There are 4 ways to turn a row about zero (a turn may also mirror it). The second row of each pair is the first, turned, with some noise. The first 36 pairs use one turn. New pairs use 2 turns, one after the other, and a turn may come again.
Known pairs, each followed by its turns in order:
[+1.53 -3.23 +2.49 -3.83 +1.98 -4.12 +3.85 -2.73]
[+0.08 -3.50 -3.68 +4.41 +2.08 +3.88 -2.84 -1.92] | Kepek

[-4.19 +3.24 -1.97 +1.86 +1.28 -0.09 +1.06 -4.87]
[+2.77 -3.30 +0.00 +1.51 -5.06 -2.55 +2.52 -1.69] | mif

[+3.72 +2.10 -2.94 +0.20 -4.10 +3.35 -2.63 -0.34]
[+3.54 -0.73 -3.29 +2.13 +5.17 -0.07 +2.01 +1.42] | mif

[-4.65 -2.52 +1.88 +4.33 +4.26 -1.68 +3.43 -3.27]
[-0.18 +0.45 +4.99 +0.51 -7.25 +1.04 +1.32 -3.47] | mif

[+2.65 -2.33 -0.13 +1.89 -1.28 -2.78 -1.07 -2.71]
[-1.40 +2.47 -1.33 +0.88 -2.60 +1.02 -1.01 -3.76] | gego

[-3.36 +2.49 +4.25 -2.32 -3.01 +3.35 +3.00 -3.62]
[-5.65 -3.06 -1.74 -2.66 +3.37 +4.52 +1.46 -0.98] | popod

[+1.30 -1.91 +0.89 +0.13 -2.91 -2.08 -3.21 +3.94]
[-0.56 +4.12 +0.31 -1.16 -0.99 -4.13 -3.18 -0.41] | gego

[+4.51 +2.81 -3.34 -2.24 -0.25 +3.98 +0.62 +0.97]
[-0.76 +0.74 -3.85 +1.65 +2.70 +2.46 -2.20 +4.73] | gego

[+1.96 +3.63 -3.20 +2.01 -1.51 +1.78 +3.31 +0.47]
[-0.17 -3.83 -1.97 +4.18 +2.02 +1.23 +1.49 -1.57] | mif

[-3.55 +2.14 +2.94 -0.14 -4.76 +4.47 -2.53 -0.01]
[-2.16 +0.70 +3.30 -3.13 -1.88 -5.54 -3.06 -2.55] | Kepek

[+3.07 +3.91 +2.54 +2.92 +2.27 -3.78 +1.64 +0.22]
[-3.17 +3.36 +0.35 -0.29 -2.64 +0.96 +5.33 +1.76] | gego

[-1.77 +2.42 +0.58 +0.83 -0.81 +3.94 -3.70 -0.09]
[+1.95 +0.98 -0.16 +0.78 +5.63 -1.50 +0.95 -0.37] | gego

[-2.06 +0.79 +2.38 -2.44 -4.51 +2.39 +2.71 -3.42]
[+4.18 +0.07 +4.50 +1.66 +1.33 +4.24 -1.55 -0.32] | gego

[+1.16 -0.39 +3.95 +3.08 +0.03 -0.97 +4.56 -4.02]
[-2.57 +0.07 +3.57 +2.59 -2.48 +4.11 +2.65 -1.86] | gego

[-2.67 +2.60 -4.63 -3.75 +4.84 -1.18 +1.88 +0.18]
[+3.47 +1.34 -1.93 +5.54 -2.91 -0.21 +4.38 -1.52] | Kepek

[-3.67 -3.55 -2.03 -4.52 +1.50 -1.32 +0.09 +1.43]
[-0.04 -2.58 -2.20 -1.62 -3.38 -3.58 +3.90 +0.81] | popod

[+2.81 -0.05 +2.05 -3.60 +2.36 +0.68 -1.99 +0.74]
[-2.31 +3.02 -0.72 -2.72 +2.86 -2.91 -0.23 -0.20] | mif

[-0.55 +3.21 +2.42 +4.25 +3.61 +1.91 -1.07 +4.53]
[+0.71 +6.07 +2.60 -3.50 +1.79 +1.62 +2.28 -2.21] | Kepek

[+3.34 +1.30 +3.58 +2.29 +3.09 +4.33 -0.93 +1.66]
[-1.22 +1.57 +2.15 -3.32 +5.12 +0.26 +2.98 -3.01] | Kepek

[-0.98 -1.84 +3.48 -3.30 -1.64 +4.73 -0.39 -2.12]
[+1.03 +5.22 -4.11 -1.95 -1.32 +0.67 +1.74 -0.62] | mif

[-0.77 -2.26 -1.44 -1.61 -0.87 +1.79 +1.18 -4.87]
[-3.67 -0.76 +1.85 -3.67 +0.91 -2.19 +0.53 -1.18] | popod

[+1.15 +2.36 -4.87 -4.87 +0.55 -2.23 +2.32 +0.12]
[+2.69 -1.39 -4.13 -1.82 -3.05 +2.76 -1.19 +4.39] | gego

[-3.19 -0.97 -3.06 +3.82 -3.87 -2.16 -0.92 -4.76]
[-6.17 +3.40 +0.34 +1.39 -0.36 -3.15 -1.22 -4.08] | popod

[-2.20 +3.93 -3.15 -4.64 +0.77 -1.41 -0.35 -0.62]
[-0.77 -4.06 -3.07 +1.90 +2.65 -3.71 +0.08 +1.05] | popod

[-0.28 -0.10 -4.13 -3.98 -3.11 -1.59 -0.20 +4.44]
[+6.30 -1.22 -2.25 -0.45 -1.88 -3.19 -0.99 +2.30] | Kepek

[-0.09 +1.44 -2.07 +0.02 -3.13 -4.65 -1.81 +1.96]
[-0.83 +2.36 -0.68 +5.61 -0.15 -2.35 +1.53 +1.19] | popod

[-3.07 -0.41 -1.45 +1.07 -4.65 -4.41 -1.57 -3.98]
[+6.95 -2.39 +0.49 -0.51 -2.78 +0.15 -3.61 +0.82] | mif

[-3.12 -4.36 -4.50 -2.14 -0.11 +2.87 -1.74 +4.77]
[-2.09 +3.07 -1.07 +3.10 -1.38 +0.79 -0.52 +7.65] | mif

[-1.68 -2.41 -2.13 -1.83 +4.42 +2.63 -3.28 -3.90]
[+1.04 +4.43 +1.17 +0.99 -2.19 -5.54 +2.72 +1.71] | mif

[+0.42 +1.04 +2.41 -1.79 +0.64 -4.18 +1.25 +0.62]
[+1.91 +0.68 -1.95 +1.34 +2.35 +0.31 +3.86 -0.55] | popod

[+0.37 +1.62 -3.87 +4.83 +0.49 -2.71 -0.28 +2.69]
[+2.13 +1.32 +0.72 +5.25 -1.97 -1.20 -2.51 -2.70] | popod

[-1.25 -2.37 -2.56 -4.42 +3.45 +3.55 -3.61 -2.56]
[-0.20 -0.75 +1.44 +6.27 +1.87 -4.71 +2.49 +0.17] | Kepek

[-2.61 +2.59 -0.66 -1.55 -4.34 -1.52 +2.15 +2.43]
[+4.66 +0.85 +2.31 +1.23 -1.95 -0.99 -0.50 +3.87] | gego

[-2.10 -2.71 -3.56 +3.42 -0.30 +1.79 -1.64 +4.67]
[+0.10 -0.29 +0.66 +2.18 -7.50 -0.48 -2.55 +0.30] | popod

[+0.64 +1.68 +3.02 +3.37 -1.17 +4.01 -4.02 +3.23]
[-1.07 +3.28 +3.12 -5.27 +2.58 -2.49 -0.13 -0.16] | Kepek

[-0.54 +4.88 -2.17 -1.91 +1.90 -2.01 -0.91 -0.50]
[+0.18 +2.62 -4.03 +0.93 -2.58 -1.49 +3.49 -1.18] | Kepek

New pairs. What belongs after each?
[-4.09 +0.30 -4.20 -3.24 -1.24 -0.31 -3.45 +3.70]
[-2.79 -1.63 +0.75 +0.34 +2.05 +2.78 -2.19 +6.57] | mif mif

[-0.43 +1.36 -0.15 +3.60 +1.64 -2.96 +4.64 -2.24]
[-3.55 -1.10 +3.45 +0.41 -1.02 +3.58 +1.43 -3.22] | gego popod

[-0.03 +3.38 +3.13 +4.67 -3.13 +1.33 +0.61 +3.67]
[-2.61 -0.13 +0.77 -1.52 -1.77 +3.35 -6.56 +0.11] | popod popod

[-2.18 +3.04 -2.56 +1.90 +1.95 +1.70 -1.78 -3.97]
[+0.20 -0.10 +1.89 +2.02 +1.29 +3.31 -4.78 -3.44] | mif mif

[-2.19 -3.44 +0.76 +2.43 -3.26 +0.93 +0.94 +0.59]
[+0.64 +2.70 -0.58 -4.63 +1.32 +1.17 +0.89 +1.81] | Kepek mif

[-3.55 +3.88 +1.96 +2.95 -2.69 +2.59 +3.77 +4.84]
[-0.10 +4.56 -3.40 +5.98 -2.94 +2.95 +1.98 +2.17] | mif mif

[-2.33 -4.34 +0.27 +2.88 +0.24 +3.82 +3.13 +3.85]
[-2.30 -5.38 +2.21 -2.17 -0.64 -3.55 -4.26 -0.43] | popod Kepek

[+4.53 +0.21 -4.70 +3.83 -1.49 +0.97 +0.47 -1.71]
[-1.10 +0.65 +6.18 +0.92 +1.26 +1.42 +3.24 -3.38] | mif mif

[-1.29 +2.06 -2.29 -2.05 -3.12 -4.38 +3.98 -4.92]
[-6.35 +1.13 +3.89 +1.85 -4.19 -1.86 -0.39 +0.38] | Kepek popod

[-4.72 -3.52 -2.95 -4.34 +4.92 +4.73 -4.91 +3.72]
[-3.69 +3.92 -4.88 -4.53 +2.51 +8.10 +0.49 -0.61] | Kepek Kepek

[-2.25 +2.48 +3.07 +1.24 -3.04 -2.74 -3.94 -1.65]
[-0.43 -3.24 -2.36 +3.36 -0.52 -1.73 -4.66 -2.61] | popod popod

[-0.96 -0.50 +2.05 +0.67 +1.61 +1.75 -3.76 -4.61]
[-0.12 -2.84 -3.45 +0.86 +1.16 -3.57 -0.56 +2.95] | popod popod

[-2.53 +3.71 -3.68 -0.15 +3.02 +3.63 +0.80 -0.90]
[-2.13 +0.26 +2.16 +1.56 +2.99 +3.31 +3.22 -4.37] | Kepek popod

[+0.89 -4.14 +3.55 -4.43 +2.61 -0.98 -1.89 +2.17]
[+5.85 -3.91 -3.03 -2.20 +0.20 +0.08 +1.28 -1.42] | popod Kepek

[+2.97 -2.33 -0.28 +4.41 -0.08 -2.02 +2.40 -3.50]
[-2.63 +3.64 -2.14 +0.96 -2.46 +2.28 +3.26 +3.12] | Kepek mif

[+2.02 +0.34 -3.18 -0.91 -2.85 +0.84 +0.48 +0.42]
[+2.61 +1.04 +0.55 +0.45 -1.84 -1.36 -3.04 -1.02] | mif popod

[+0.87 -4.75 +2.19 +3.03 -2.17 +3.44 -3.97 +4.75]
[+3.86 +1.26 +2.32 -2.83 +1.52 -1.60 +3.84 -6.61] | mif Kepek

[+0.16 -3.61 +1.34 -1.42 -1.81 -1.05 +0.48 +0.14]
[+1.44 +2.71 +1.01 -1.31 +2.17 +0.49 -0.45 -2.16] | gego gego

[-3.06 +2.09 -4.68 -4.18 +3.72 +0.92 -2.26 -4.35]
[-1.86 +5.26 -0.21 +6.82 +2.59 -3.47 -0.95 -0.02] | gego mif

[+4.00 -2.80 +4.33 -4.61 +1.56 +3.24 -2.08 -3.52]
[-0.90 -5.75 -1.64 -0.80 -0.39 -6.56 -0.65 -3.19] | mif mif

[-3.41 +2.05 -1.87 +1.85 +2.37 +2.95 +1.60 -3.00]
[-3.87 +0.36 +0.47 +0.10 +1.20 +4.46 +1.79 -3.08] | Kepek popod

[+4.84 -4.64 -2.04 +2.87 +3.47 +2.99 -1.59 +1.37]
[+1.18 +0.92 -2.79 -5.95 +5.90 +0.34 -1.55 -0.64] | popod mif

[+0.90 +4.24 -4.39 +2.46 -3.69 +2.84 +1.01 -3.62]
[+0.43 +1.07 +5.18 +6.01 +2.22 +1.68 -0.14 -2.74] | mif mif

[+0.16 -0.25 +4.23 +2.51 +4.44 +0.29 +2.23 +1.84]
[-1.76 -4.92 -0.13 -0.68 +1.92 -2.82 +3.59 -0.11] | popod Kepek

[-4.80 +3.96 +3.87 -3.15 +0.65 +2.76 +0.97 -1.69]
[+3.97 +2.22 +0.27 +1.04 -1.27 +4.03 +3.01 -4.92] | Kepek gego

[-4.23 +0.49 +4.38 +2.18 +3.90 -3.41 -3.80 +3.59]
[+1.13 -1.10 -6.23 +3.29 -2.07 +3.14 -3.57 -3.50] | gego Kepek

[-1.00 +0.22 -0.04 -2.71 -3.07 -3.75 +1.53 -1.01]
[+1.16 -1.55 -0.23 +0.65 -0.58 +0.33 +1.17 -5.31] | popod popod

[-3.44 -0.33 +3.78 -2.19 +0.73 -3.82 +0.26 -4.49]
[+1.68 -1.76 -1.42 +4.28 -4.26 +1.49 +4.09 -1.24] | popod Kepek

[-0.04 -3.21 -1.27 +2.24 +1.58 +1.45 +1.98 +4.86]
[-0.75 +3.28 -2.65 +1.78 -4.18 -1.11 +2.46 -1.81] | gego popod

[-1.39 -2.63 -2.72 -3.93 +3.38 +2.59 +1.34 +2.01]
[-0.56 +1.71 +3.29 -0.69 -1.83 -1.18 +6.10 +1.84] | popod popod

[-2.11 +0.33 +3.83 +1.28 +0.21 +2.76 -1.55 +2.22]
[-0.40 +2.73 -1.61 +1.91 +1.64 +2.96 -1.09 -2.74] | gego Kepek

[-4.59 -2.26 -4.46 -1.76 +3.64 -0.74 +2.93 +3.83]
[+1.26 +4.09 +3.10 -3.20 -3.69 -0.83 -4.91 +2.30] | mif Kepek

[+3.73 +3.80 -0.06 +2.05 +1.98 -4.86 -3.65 +3.46]
[+1.87 +2.15 +0.45 +5.44 +5.35 +1.53 -3.46 -2.01] | mif Kepek

[-4.39 +0.40 -2.69 +0.75 -1.94 +3.93 -3.58 -4.61]
[-2.29 +3.22 -1.15 +3.94 -4.47 +1.08 -2.25 +4.41] | mif gego

[+1.16 -0.75 +3.17 -1.42 +1.79 +0.31 +2.38 -2.08]
[+1.83 -2.80 +0.69 -3.06 +1.81 -0.45 +1.07 +0.50] | popod popod

[+4.64 +1.58 +3.11 +3.88 +4.92 -2.61 +2.89 +3.84]
[-3.87 -3.51 -1.13 -4.02 +5.33 +0.48 +5.38 -0.30] | popod Kepek

[+2.83 -0.79 -3.92 +4.26 +4.86 -4.01 +0.18 +4.56]
[+4.30 -6.55 +3.48 +1.51 +0.70 +3.93 -3.16 +1.96] | Kepek popod

[+1.92 +0.64 -4.76 -4.40 -0.61 -4.67 -3.86 -3.59]
[-0.67 +0.46 -0.52 -3.94 -6.94 -3.06 +4.53 +0.99] | popod gego

[-3.41 -4.60 -1.94 +1.98 +4.67 -0.69 -4.17 +3.48]
[+4.82 -3.11 -2.79 +1.30 +4.76 +0.69 -5.01 +1.58] | popod mif

[-3.78 -0.30 -2.74 -1.47 -1.39 +1.23 -4.65 -0.46]
[+3.78 +1.98 +1.82 -1.02 +2.56 -4.42 -0.30 +0.69] | gego popod

[-1.50 +2.15 -0.28 +4.16 -1.26 -4.19 +3.17 -0.86]
[-0.02 -0.97 -1.21 +3.06 +0.47 +3.12 +4.68 -3.47] | popod gego

[-1.24 +2.61 +2.67 -1.59 -2.58 +1.29 -3.69 -3.64]
[+3.45 -1.95 +0.58 -2.95 +4.78 +0.86 -2.49 +0.28] | gego popod

[+3.08 +4.78 -1.37 -2.75 +0.25 -4.13 +4.87 +0.74]
[-2.35 +1.64 +7.18 +2.05 +0.03 +0.81 +1.38 -4.20] | popod mif

[-1.87 -1.14 -2.75 -3.77 +2.30 +1.91 +1.73 -2.95]
[-1.95 +2.45 -0.08 +5.29 +1.14 -1.44 -0.10 -2.53] | mif popod

[-0.13 +1.95 -4.17 -2.09 +2.84 -1.03 -0.07 -0.08]
[+2.86 +3.47 +0.95 +0.48 -0.93 -2.87 +2.04 -0.76] | popod popod

[-2.67 -2.45 -1.75 +4.39 -3.66 +0.44 -2.13 +1.52]
[+0.86 +5.78 +0.01 +1.55 +2.38 -1.50 -0.33 -2.98] | gego popod

[-3.62 -4.70 -1.23 +2.14 +1.31 +1.35 +0.58 +3.93]
[-2.28 +1.67 -0.43 -4.55 +5.04 +0.08 -0.68 -2.39] | Kepek Kepek

[-4.89 +3.53 +4.67 -1.25 -1.70 -4.05 +4.17 -2.85]
[-0.88 +0.32 +0.99 +6.97 -5.72 -2.98 +2.76 -2.47] | popod mif

[+0.24 +4.67 +2.53 +1.60 +0.62 -0.17 -2.54 +2.24]
[-0.25 -1.34 +0.95 -1.25 -2.33 +0.51 +3.24 +4.40] | gego gego

